There are 11 hidden switches. A switch that is on adds its own fixed numbers to the row, and there is some noise. The rows also spread widely along 12 directions, which tell nothing about the answers.
In the rows, zero is written as 128.
Known rows, each followed by its switches (1 for on, 0 for off):
[122 129  74 109  82 141 139  43 115 139 189 141 144  87 100 115  97 109
 125 145 135 118 134 195 106 147 136 128 139 118 127 179 132 146 138 156
 126 163 104 124 112 115 155 168] : 1 0 0 0 1 0 0 1 1 0 1
[ 90 141 154 158 123 107 155 190 110  98 111 122 157 148 121  71 165  82
 151 139 128 112 105 109 121 109 103 120 139 137  83 105 172 153 142 120
 142 166 131 153 130 166 144  79] : 0 0 0 1 1 1 1 0 1 0 0
[ 98 158 135 179  97 142 137 162 170 126 101 115 157  95  68 104 104 142
 150 115 132 123 142 169 140 120 117 141 102 117 130 101 101 101 104 116
 134 106 107 111  86 189 164 160] : 1 1 1 1 0 1 1 1 1 0 1
[107 150 116 142 112 130 144 137 111 116 120 154 167 131 107  93 137  96
 129 110 142 117 117 144 109 125 144 140 132 145 123  83 137 146 146 140
 137 128 126 131 102 150 108 113] : 1 0 1 0 1 0 1 0 0 0 0
[118 138 131 183 127 109 132 173 106 110 121 122 124 121 103  93 144  61
 126 112 101 112 112  86 108 114 129 119 152 147 130  78 132 155 141 119
 113 152 137 145 123 130  97 104] : 1 0 0 1 0 1 0 1 1 0 1
[122 138 110 194 133 135  99 113 165 141 115 143  85 154 115 108 129 142
 174 144 178 117 127 205 145 140 128 160 116 120 110 128 138  92  96 129
 135 154 137 108 141 146 189 183] : 1 0 1 1 1 0 0 0 1 0 0
[119 177 122 137 119 102 153 160 124 108 150 128 124 105 133 103 116  97
 135 131 107 140 116 126 109 115 122 122 155 100 126 106 142 150 123 106
 142 160 127 133 149 169 146  94] : 1 1 1 0 1 1 0 0 0 0 0
[108 172  98 189  75 135 153 118 134 114  92 163  97  82  87  88 104 129
 127 135 173 120 100 188 108 175 123 186 117 102  73 121 144 134 125 112
  94 131 144  68 128 127 125 106] : 1 1 0 1 0 1 0 1 1 0 1
[100 165 139 141 135 115 158 156  99  77 136 157 130 113 158  66 134 101
 150 119 157 137  94 146 103 107 119 143 145 103 104  79 159 149 130  91
 143 162 124 122 163 205 163  84] : 1 1 0 1 1 0 1 0 1 0 1
[111 168 112 204 150 115  92 132 156 129 131 120 114 148 115  98 124 108
 160 145 144  96 127 143 143 128 112 133  98 123 116 132 135 106  90 107
 127 172 130 128 158 148 180 163] : 1 0 0 1 1 0 0 0 1 0 1
[116 135 105 137  55 141 173 117 136 141 100 137 132  98  84 110  84 143
 133 113 163 135 127 201 127 156 148 172 127 105 105 124 144 122 144 146
 127  97 130  95  84 133 105 147] : 0 1 1 0 0 0 0 0 0 0 1
[121 166 145 148 125  95 162 177 133 119 126 110 116  89 100 116 108 106
 126 103 108 151 104 137 118 114 123 123 145 120 135  99 110 159 105 107
 127 119 135 110 118 144 107  90] : 1 0 1 1 1 0 0 0 0 0 0
[ 94 194 127 170 123 117 139 170 154 129 149 103 207 102  67 111  98  78
 115 146  63  88 160  93 123 103  99  93  98 153 129 133 113 165 107 126
 148 149 109 169 105 150 146 113] : 0 0 1 0 1 1 0 1 1 1 1
[ 94 217  91 174  84 114  93 120 115 128 109 139 122  57  90 101 108 115
 156 146 107  72 157 104 114 175 106 170 110  97 113 174 117 158  89 129
  75 149 117 120 142 121 172 142] : 0 1 0 0 0 1 1 0 1 1 1
[ 62 139 102 114 117 125 126  97  98 118 187 125 252 105  99  85 138  87
 126 124 118  74 139 115 119 102 105  91 102 172 126 159 132 176 132 140
 144 179  87 165  98 159 172 128] : 1 0 1 1 1 0 0 0 1 0 1
[ 98 112  98 159  71  96 137 119 122 166  90  90 128 131  87  87 132 133
 168 114 180  85 122 200 151 151 153 179 126 135 102 146 163 133 139 169
 115 129 124 118  88  94 132 165] : 0 0 1 1 0 1 1 0 0 0 0
[115 120 112 145 136 104 141 111 135 126 151 103 103 121 159 108 126 138
 158 141 147 132 116 171 138 122 117 133 142  91 116 145 158 107 115 113
 137 167 123 126 159 160 184 150] : 0 0 0 0 0 1 0 0 0 0 1
[ 81 140 111 108  63  98 176 130 100 121 121  99 186  88  94  73 122 118
 162 119 166  95 118 173 140 135 121 156 118 107  88 156 164 161 140 134
 135 141  97 129  86 162 155 130] : 0 0 0 1 1 1 1 0 1 0 1
[ 86 110 136 143 159  45 170 154 108 132 140  69 151 110 152  70 157 109
 139 107 127 119 100 164 123  79 138 121 153 157 135 118 145 179 115 118
 142 160 109 137 148 141 145  83] : 0 0 1 0 0 1 1 1 0 0 1
[ 90 146 100 171 133  84 129 132 115 141 110 117 138 112 113  84 140 121
 138  99 153  98 111 166 120 120 150 163 119 147 128 100 131 162 110 126
 123 136 127 120 129 127 135 125] : 1 0 1 1 0 1 0 0 0 0 1
[ 86 151 105 153  88 159 136 111 162 109 156 135 188  94  94 113 107 136
 128 148 131 112 128 138 138 143  84 110  98 105  89 159 135  99 123 110
 126 151 107 106 102 173 180 141] : 1 1 1 0 0 1 0 0 0 0 1
[137 114 127 192 128  87 136 125 147 143 125  84  24  65 101 132 127 114
 117 129  89 140 103 145 119 158 114 113 167 125 125 150  91 130  99 129
  58 137 152  89 146  71 108 126] : 0 0 0 0 0 1 1 0 1 0 1
[127 132 121 155 143  99 144 135 141 135 135 107  79 110 137 115 118 133
 145 113 140 149 121 182 129 108 145 139 152 106 143  99 129 118 113 120
 142 137 131 123 155 155 156 152] : 0 0 1 0 0 1 0 0 1 0 1
[ 98 130 108 178 167 114 127 115 146 130 127 113 140 131 127  98 134 128
 133 113 156 114 120 159 132 110 137 131  98 150 130  91 128 106 112 112
 132 134 118 123 143 155 147 140] : 0 0 0 0 0 0 1 0 1 0 1
[136 134 147 186 154 139 104 165 151 125 121 126  86 147 123 141 126 116
 146 129  98 146 132 102 134 118 111 114 141 118 144  93 116  90 116 109
 124 138 150 136 137 150 136 153] : 0 0 0 1 0 0 0 0 0 0 0
[ 77  90 136 192 195 114 129 134 166 100 145 105 155  99 151 105 156 141
 127  83 127 126 105 133 149  84 113  85 112 147 158  84  93  75  93  64
 118 135 106 103 138 211 178 123] : 1 1 1 0 0 1 0 1 0 0 1
[ 90 203 132 142 136 132 139 161 106  76  98 175 140  28 118 104 115 143
 130  58 119 142 132 122  90 114 130 169 126 104 160  55  76 161  88  75
 109  85 118  98 133 222 153 101] : 1 1 1 1 0 1 0 0 1 1 1
[121  97 128 155 114 103 122 146  77 123 120 129 112 166 140  92 173  62
 160 139 123  95 104  99 122 136 124 129 179 143 112 131 176 146 160 158
 112 180 145 157 133 100 107 117] : 0 0 0 0 1 0 0 0 0 0 0
[123 112 152 150  73 190 120 157 138 114 149 149 162 138  93 134 125  95
 138 178  70 137 147  87 122 132  71  78 158 116 105 149 131 102 148 148
 130 162 127 158  88 151 150 157] : 1 1 0 0 0 0 0 0 0 0 1
[134 211  79 163  65 130 137 106 162 128 142 133 103  90  85 114  50 115
 151 149 151 102 141 191 133 161 145 168 109  66 106 145 146 116 114 122
 137 145 122 105 124 147 162 153] : 1 1 1 0 1 1 0 1 1 1 0

New rows. What belongs after each?
[133 142 148 145  98 127 160 167 127 102 127 142  82 115 134 103 132 113
 152 142 128 159 101 166 110 130 115 134 183  87 105 101 148 119 137 122
 136 149 139 115 140 176 149 104] : 1 1 1 0 1 1 1 0 0 0 0
[125 161  89 204  71 115 123 127 139 151  99 120  88 124  63  91 118  97
 135 148 153  90 117 166 126 171 139 162 126 126  83 136 149 133 127 160
 102 147 146 103 116  80 108 142] : 1 0 1 0 0 1 1 0 1 0 1
[ 57 142 111 161 150  77 125 112 106 122 125 106 158  89 135  73 162 134
 152 109 157  75 119 161 127 112 126 153 108 158 115 144 136 174  95 120
 114 156 102 128 144 141 193 105] : 0 0 1 1 0 1 1 0 1 1 0
[ 89  98 186 149  90 159 172 178 133 102 111 148 154 103  98  99 155 139
 123 146 105 166 105 159 106 117  66 109 163 140  88 125 120 148 130 134
 125 126 129 107  91 172 151  90] : 1 1 1 1 0 0 1 0 0 0 1
[ 80 108 111 133 114 115 154 128 115 140 127 124 196 118 109 100 140 121
 119  99 129 109 131 150 119 109 149 130 124 171 135 101 136 146 149 152
 139 126 111 145  96 142 122 116] : 0 1 1 0 0 1 0 0 0 0 0
[107 154  75 154 112 101 154  69 139 127 173 122 134  83 103 102  98 114
  99 134 149 105  96 173 119 156 125 122 113 125  96 166 141 146 116 116
 102 159 131  83 131 100 125 101] : 1 0 1 0 1 0 0 0 0 0 1
[134 172 104 155 108 143 138 123 119 112 114 174  91 107 122 117 116 118
 134 148 132 145 115 157 101 162 118 163 149  85 109 121 143 135 128 120
 116 143 149 102 141 139 135 120] : 0 0 0 0 1 1 0 1 0 0 0
[115 177  73 157 108 159 107  75 125 122 140 167 128 100 102 121  85 126
 134 131 153 111 141 139 119 161 132 158 101  97 128 132 131 109 125 111
 110 139 126 109 126 138 146 160] : 0 0 0 1 0 0 0 1 1 0 0
[112 175 122 169  67 127 138 159 125 128  83 140 119  69  57 109  95 116
 136  98 130 118 133 134 118 158 129 169 122 113 121 111 105 145 116 128
  92  99 133  93  91 128  93 132] : 1 1 1 1 0 0 0 0 1 0 1
[143 136 105 198 138 151 110 116 167 125 124 153  81 116  92 138 118 121
 115 115 125 134 124 168 120 136 141 127 130 126 150  83  92  82 118 123
 113 119 141 100 118 147 125 161] : 1 0 1 0 1 1 0 1 1 0 0
[ 99  96 112 126 103 166 109 106  77 128 130 178 181 126 109 102 169  98
 140 119 107 111 151 158  89 113 154 132 156 174 167  90 108 151 157 187
 129 136 101 169  89 152 149 170] : 1 1 0 0 1 1 1 1 1 0 0
[112  55 107 141 107  79 163  93  76 149 144  94 103 142 149  75 152  87
 156 116 160  95 109 209 114 104 187 149 182 160 127 114 182 154 176 185
 130 167 115 155 135  96 127 126] : 0 1 0 0 0 1 1 1 1 1 0
[ 76 140 114 193 132  88 163 144 148  95 128 103 158 107 105  67 129  99
 122  94 168  86  79 142 141 121 127 117  93 137  87  97 153 117 129  82
 115 150 124  97 127 170 127  81] : 1 1 1 1 1 1 0 0 1 0 1
[ 96  96 150 165 119 168 175 156 138  74 119 165 163 108  99 108 158 111
  81 109 110 150  79 127 102 123  90  85 145 151  92  75 124 116 153 107
 114 120 142  94  87 178 101  70] : 1 0 1 0 1 1 0 0 0 0 1
[112 138 137 202  95 128 124 143 141 122 110 130  93 104  93 117 130 101
 122 157  90 105 116 102 119 167  86 119 146 132  85 162 129 135 117 140
  71 150 150 102 124  85 121  95] : 0 1 1 0 0 0 1 0 0 1 0
[102 171 145 160 141 164 149 147 164  92 134 154 152  98 112 120 108 148
 118 144 124 161 128 137 118 123  80 115 103 104 101 112 115 105 100  84
 139 122 125 104 134 201 169 112] : 0 0 0 0 0 0 1 0 1 0 1
[ 89 138 120 136 113 109 133 132 106 104 143 117 160 107 125  80 145 103
 165 117 149 101 116 148 130 112 120 129 138 117 123 128 143 141 126 117
 135 167  99 136 118 181 183 129] : 1 0 1 1 1 1 1 1 1 0 0
[130 132 146 161 111 142 142 176 116 130 106 155 123 157 103 111 137  93
 131 144 102 142 122 133 101 122 118 128 161 142 114  94 138 153 150 151
 137 138 156 149 118 128 105 121] : 0 0 0 1 1 0 0 0 0 0 1
[119 130  83 104  70 139 164  84 115 133 176 128 172  98  83 108  78  98
 122 128 137 113 132 174 120 133 139 122 136 115 121 152 150 146 171 149
 142 148 108 133  85 131 122 151] : 0 0 1 1 1 0 0 1 1 0 1
[109  90 122 189 145 104 158 111 161 132 136 102 111 130 117  93 137 122
 125 130 157 119  95 210 139 121 128 116 129 149 108 128 139 107 122 127
 123 148 129 100 132 130 141 123] : 0 0 1 0 1 0 1 1 1 0 1
[123 182 110 172  67 113  87 151 128 140 102  94 120  80  71 125 108  97
 175 125  94  71 160  82 147 165 115 149 135  98 142 164 107 132  96 139
  90 134 121 135  96 114 142 186] : 1 0 1 0 0 1 0 0 0 1 1
[118 132 165 179  98 151 148 203 161 122 106 129 148 159  80 119 140 111
 135 163  99 141 127 123 130 118  87 108 142 136  90 105 140 116 127 138
 158 139 143 138  91 154 138 116] : 1 0 1 0 0 1 0 0 0 0 0
[149 136 105 174  61 141 140 123 161 133 148 113  96 131  86 119  76  84
 144 158 116 101 138 160 138 147 134 117 150  92 102 144 158  93 163 154
 128 161 133 139 111 123 134 164] : 0 1 1 0 1 1 0 1 1 1 1
[116 107 124 160 151  79 125 112 153 186 148  74  94 103 130 126 110 151
 151 115 108 124 148 216 132  97 156 136 145 152 180 143  91 142  83 157
 131 133 115 138 146 113 168 180] : 0 1 1 0 0 0 0 0 0 1 1
[ 94 149 141 117  81 132 164 165  90 133  87 171 148 109 109  85 146 136
 158 131 137 142 137 206  89 119 128 186 156 134 109 111 142 190 127 164
 152 125 125 141 117 166 160 131] : 0 1 0 1 1 1 0 0 1 0 1
[119  82 109 168 106 154  98 132  99 114  93 136 147 136 109 104 152  84
 166  64 141  83 124 109 141 131 165 142 147 134 175  61 116  80 166 135
 101 114 119 143  73 168 103 202] : 1 0 0 1 1 1 0 1 0 0 1
[ 99  88 112 125  94 133 144  95 107 109 150 126 148  88 125 101 150 124
 147 115 147 114 112 156 130 130 115 120 154 114 112 149 141 119 139 136
 116 154 108 114 104 162 166 150] : 1 0 1 0 0 1 0 0 1 0 1
[124 195 109 178 119 173 111 159 154 124  99 178 146 168 109 114 114 126
 153 157 139 124 152 147 125 135 119 167 106 100 108  82 147  94 126 122
 160 133 142 145 131 190 165 169] : 0 0 0 0 1 1 0 0 0 0 1
[ 87 102 156 143 105 128 159 147 114 100 115 128 130  65 111  94 154 140
 136 103 125 147 105 160 108 121 101 126 151 127 117 115 103 140 120 120
 101 121 115 100 107 175 155 112] : 1 1 0 1 0 1 1 0 1 0 1
[103 166  90 130 101 116 131  95  89 107 139 161 121  41 109  98 137 111
 120 114 127 114 110 148  93 160 116 149 147 114 122 151 112 181 108 124
  84 146 123  94 135 132 146 111] : 1 0 1 0 1 1 0 0 1 0 1
[115 125 103 171 119 124 126 104 144 162 146 136 132 122  94 116 133 123
 119 155 114 119 132 206 105 126 130 131 136 162 132 142 109 150 112 165
 133 151 128 127 121 109 158 153] : 1 0 1 0 1 1 0 1 0 0 1
[103  77 128 186 144 149 124 132 130 108 110 136 129 162 142  92 165 118
 147 121 161 112 101 137 136 120 119 123 134 130 104  79 158  73 160 113
 120 147 134 129 124 173 146 141] : 0 0 0 1 0 1 1 0 0 0 1
[113 135 146 142 132 154 140 133 158 101 142 138 111  64 119 138 123 160
 131 126 103 171 113 163 119 126  81 106 144  91 135 131  83 109  88  90
 116 124 122  92 122 197 187 144] : 1 0 0 1 1 1 0 0 0 0 1
[ 92 116 135 154  90 144 138 126 113  91 102 166 122 110 122  78 161 142
 167 139 184 121  93 189 128 152  84 158 143 103  66 161 158 130 117 120
 115 158 128  84 124 174 188 130] : 1 0 1 1 1 0 0 0 1 0 1
[ 94 184  94 137 126 121 127 103 108 116 157 153 161  68 113 108 117 113
 109 127 107 120 128 115  97 138 108 129 122 131 135 141 109 175  99 112
 110 147 121 114 136 133 141 103] : 1 0 1 0 0 0 0 0 0 0 1
[106 200  90 106  98 109 153 128  99 119 110 134 161  56 119 104  89 139
 161  85 153 124 141 149 121 137 154 192 117  74 154 113 126 157 107  98
 132 102 105 113 117 182 141 146] : 0 0 0 0 0 1 0 1 0 0 1
